Every row belongs to one group in each of 4 separate groupings. Each group adds its own fixed numbers to the row, and there is some noise. The rows also spread widely along 12 directions, which tell nothing about the answers.
(in the rows, 128 means zero)
Known rows, each followed by its group in each grouping:
[109 102 141 111 138 126 110 109 165  94 102 119 103 167 122 159 158 161
 169 105 149 174 132 116 120 118]
L larur q_258 q_379
[119 120 165 131  80 142 135 112 131 141  75 117 131 119 141 158 154 148
 148 110 166 113 179 133 122 175]
K vup q_855 q_775
[126 124 128 121 124 136 130 116 146 126  83 149 134 136 122 191 190 174
 143 152 115 123 174 137 126 137]
Z vup q_258 q_775
[111 114 143 147 150  93 167 118 158 108 109 137 110 152 141 102 157 150
 161 143 167 128 133 126 117 171]
T suval q_954 q_379
[107 147  87 110 144 171 122 138 115 170 158 105 158  90 112 181 137 149
 129 118 127 172 158  89  96 162]
Y larur q_954 q_805
[ 96 136 123 142 150 151 130 121 174 164 127 104 139  99 128 158 136 155
 143 175 121 132 138  94 130 135]
Z suval q_753 q_805
[114 186 107  98 164 130 100 113 154 106 199 109 150 181 145 168 129 162
 128 156 100 170 152  88 115 133]
T suval q_753 q_379
[127 172 124 121 119 147 105  95 119 112 157 111 135 158 148 135 129 169
 132 145  93 132 182 117 126 134]
K vup q_855 q_379
[130 164 125 163 134 107 130 134 162 129 167  90 101 128 143  80  90 177
 172 162  98 127 123 115 135  97]
Y vup q_855 q_775
[101 105 113 165 155 133 118 160 141 147  98 138  99 102 130  63 134 161
 162 146 114 147 100 105 124 136]
Q vup q_855 q_775
[165 172  90 136 160 107 149 125 123 151 139 141 167  83 131 131 147 183
 120 148  97 109 233 170  98 138]
L suval q_258 q_379
[107 164 136 130  95 183  96 116 109 142 103  97 131 105 165 100 105 128
 123 122  95 101 163  80 132 158]
Q larur q_855 q_379
[131 130 144 132 162  92 153 125 201 114 137 151 141 185 135 161 172 174
 129 179 118 131 150 160 143 103]
Z vup q_753 q_775
[139  89 141 126 148 143 113  65 184 135 141  99 115 146  89  85 128  79
 170  85  88 125 119 119  68 111]
Y larur q_753 q_775
[108 129 114 144 188 121 126 116 172 103 126 135  90 138 116  84 146 168
 163 192 104 156 118  85 120 129]
L vup q_753 q_379
[152 179 111 170 103 125 188 118 117 164 140 134 146 100 145 158 162 188
 156 226  81  69 171 145 143 165]
Y suval q_258 q_379
[150 133 147 129  92 100 160 113 141 130 150 127 136 187 141 184 155 165
 155 122 128 111 152 177 129 122]
Y vup q_954 q_379
[156 152 129 149 130 120 107 125 158 129 114 102  96 114 131 122  99 138
 167 128  59  79 130 128 126 101]
T larur q_954 q_379
[141 120 152 121  51 132 110  99 101 137 129 128 132 186 146 159 137 152
 156  27 132 102 148 180 117 134]
T vup q_855 q_775
[151 123 123 128 137 120 111 147 148 141  93 154 119 146 125 150 149 141
 135 126  71 105 129 152 115 114]
Y vup q_954 q_775
[181 125 119 134 133 105 131  79 146 134 145 168 129 180 118 158 163 138
 162 151  37  87 136 186  99 111]
L suval q_258 q_379
[113 117 123 175  88 133 142 122 112 124 105 107 116 125 145 116 161 243
 150 112 144 107 182 179 178  83]
Y vup q_258 q_805
[ 65 102 127 149 158 149 119 151 151 158  63 111 122  79 144  79 132 161
 102 122 167 145 170 112 129 133]
L vup q_954 q_775
[136 161 118 126 105 135 130  68 114 128 196 125 133 186 138 145 125 157
 142 139  79 112 161 141 105 132]
L vup q_954 q_775
[ 74 138 112 138 128 181 119 100 115 167 188 113 146 152 137  71 104 119
 122 122 122 170 127  86  98 177]
K vup q_753 q_775
[145  96 159 100 141 126 140 105 168 117  55 170 135 138 105 190 213 116
 146 154 135 130 164 125  86 192]
K vup q_855 q_775
[151 154 117 100 110 147  83 103 103  96  94 163 142 177 147 181 190 186
 109 117  73 102 198 158 135 110]
Z vup q_855 q_775
[136 142 108 153 169 116 115 116 175 160 176 103 134 132 140  87  98 151
 140 135  72 116 141 160 124  67]
Z suval q_855 q_379
[146 174 109 152 145 101 164 147 136 163 191 143 145 119 135 121 108 151
 161 188  91 140 126 111  98 181]
Q vup q_855 q_775
[172 136 156 126 112 101 120 143 152 152  93 132 114 119 124 134 100  94
 173  75 111  97 120 136  77 170]
T vup q_855 q_379
[161 172 143 136 129 109 148  75 147  82 133 118 130 157 161  62 129 129
 119 143  90  75 205 137 113 131]
Y larur q_954 q_775
[ 69 117 124 170 108 152 139  90 132 127 138 105  92 161 150 124 154 212
 151 187 112 113 126 129 184 100]
L vup q_954 q_379
[136 165 117 109 135 119 121 158 146 154 162 118 124 127 122 199  95 130
 201 142 134 193 102  66  77 198]
K suval q_258 q_379
[129 100 173 116 115 113 133 101 183 113  91 125 149 181 151 192 173 151
 127 120 153 127 176 177 131 119]
K suval q_258 q_805

New rows, each followed by its group in each grouping:
[122 176  93 127 199 105 112 120 157  93 182 131 122 152 138  99 135 173
 140 189  93 170 141  88 107 141]
T suval q_855 q_775
[102 160 118 118 142 158 122 107 110 129 140 138 153 142 152  89 136 128
  97 139 128 151 180  97 105 193]
K vup q_855 q_379
[140 130 129 149 163  92 151  84 177  75 155  77 103 121 116 112 159 214
 197 168 156 151 183 122 122  99]
Y suval q_855 q_805
[157  99 115 129 166 100 129  96 148 101 140 172 119 192 111 100 175 141
 140 126  78 135 114 165 102 117]
Y vup q_855 q_805
[ 88  92 137 127  86 149 146  86 138 175 174 103 145 181 126 183 144 147
 157  87 164 150 133 156 112 133]
Z vup q_954 q_775
[118 139 125 124  62 181  85 115  80 168  94  86 118  81 133 169  92 159
 151  41 134 111 179 108 101 150]
L vup q_954 q_805
[157 150 136 115  99 129 129  58 107  66 124 111 131 171 146 119 168 164
 133  83 121  95 233 158 121 116]
Y larur q_954 q_379
[148 118 154 132 175  69 158 145 202 118 119 176 115 178 129 123 136 118
 159 163 117 138  88 136 104 150]
L vup q_753 q_379
[ 88 122 143 142  84 151 129 134 122 138 115 122 136 164 165 168 168 198
 128 142 144 127 148 147 176 124]
Q vup q_855 q_379
[146 132 189 143  83 102 128 117 157 112  83 133 120 182 184  95 110 118
 122 102 112  64 158 168 132 120]
Q vup q_954 q_775
[103 104 141  94 145 148 115  72 157  99 126 104 143 152 114 166 175 156
 136 117 168 181 193 107  97 149]
K vup q_855 q_805
[167 127 128 163 110 112 170 102 119 142 123 162 117 144 117  80 151 131
 172 133  89  76 126 158 103 164]
Y vup q_753 q_379
[138  93 150 149 135 107 144  59 171 110 115 117 109 160 130  84 151 134
 170 114 127  91 163 166 102 106]
Z suval q_954 q_775
[108  98  85 154 183 111 139 128 159 144 162 114 116 117  91 127 161 195
 192 141 126 180 121 134 110 110]
T suval q_258 q_379
[169  75 150 128 123 102 154  92 141 142 106 152 128 129  90 110 161  96
 191  71 145 128 145 151  42 186]
Q vup q_855 q_775
[ 81 113 137 119 118 155 122 140 110 115  55 134 145 129 157 123 197 178
  95  84 193 151 195 128 147 156]
Y larur q_855 q_775
[148 130 152 120  68 167 101  71 114 145 116 102 133 140 124 143 125 122
 154  66  99  83 184 137  98 139]
K vup q_753 q_379
[110 150 145 170  74 119 150 129 125 174 155  94 125 134 174 110  71 162
 169 109 148 104 130 149 139 139]
L suval q_258 q_379
[170 119 154 174  96  84 195 104 152 132 107 123 119 125 139 130 164 172
 181 155 131  51 172 196 139 122]
Y suval q_954 q_379
[131 144  98 112 176 121 136 177 149 180 144 146 154  98 109 149 130 120
 138 138 124 182 122  95  68 190]
Y vup q_855 q_775
[124 150 147 119 102 155  84 115 113 119  36 129 125 109 168 113 140 147
  97  97 114  82 210 125 131 141]
L vup q_855 q_379
[146 132 164  98 160  99 100  97 185  95  97 121 130 160 152  72 109  79
 126  77 137 132 174 116  67 143]
Z suval q_855 q_775
[111 113 126 132 131 131 135  84 141 124 174 119 123 189 129  92 145 135
 151 120 125 153 119 128 109 138]
Y vup q_855 q_379
[135 165 104 104 145 138  68 152 134 131 147 126 127 143 141 137  94 136
 139  82  86 163 123 102 106 116]
Z larur q_855 q_775
[129 128 128 112 128 168  93  89 123 152  92 127 140 114 124 104 134  87
 110  74  86 101 170 115  74 171]
T vup q_855 q_379
[104 129 125 148 155 144 142  43 168 118 155  77 126 102 122 118 151 175
 156 194 127 127 190 101 113 129]
L suval q_855 q_805
[133 174 103 141 150 109 136 137 111 118 136 161 149 140 164 109 151 177
 105 154 111 116 165 139 133 167]
T suval q_855 q_805
[163 133 124 139 153 109 107 112 149 111 127 129 113 152 126  45 118 135
 139  88  77 107 158 156 103  90]
Y vup q_753 q_379
[178 158 114 119 149 134  92 131 137 139 102 159 138 117 129 121 112  93
 126 129  18 100 135 115  81 144]
Q larur q_258 q_805
[159 163 138 141 139  87 143 127 170  85 125 122 120 136 140 147 149 206
 164 191 109 124 192 133 131 112]
Q vup q_258 q_775
[142 131 137  79 155 116  78  95 162  76 146 120 112 213 128 117 117 100
 143  69 112 180 136  93  59 133]
Y vup q_954 q_775
[129 122 131 134 124 115 114 177 149 142  89 156 117 158 146 179 147 168
 136 130 107 131 122 156 146 114]
K vup q_954 q_775
[110 129 117 130 124 141 122 138  93 168 117 167 130 142 151  96 117 103
 136  97 128 141  94 108  89 213]
L suval q_855 q_379
[162 168 119 139 141 109 180 127 143 153 110 144 154  81 125 172 163 162
 136 186 115  82 213 149 111 170]
Z vup q_954 q_379
[ 69  97 145 127 117 150 134  98 139 115 116 126 139 190 152 147 186 179
 111 127 176 156 177 146 151 132]
K vup q_954 q_775
[107 137 134 142 140 132 146  94 186 147 170  68 125 112 110 171 136 166
 190 177 137 138 147  94 116 133]
T suval q_753 q_379
[190 167 123 110 140 105 111  80 154 106 159 112 145 131 110 159 142 146
 149 116  61  97 206 155  90 104]
T larur q_855 q_775
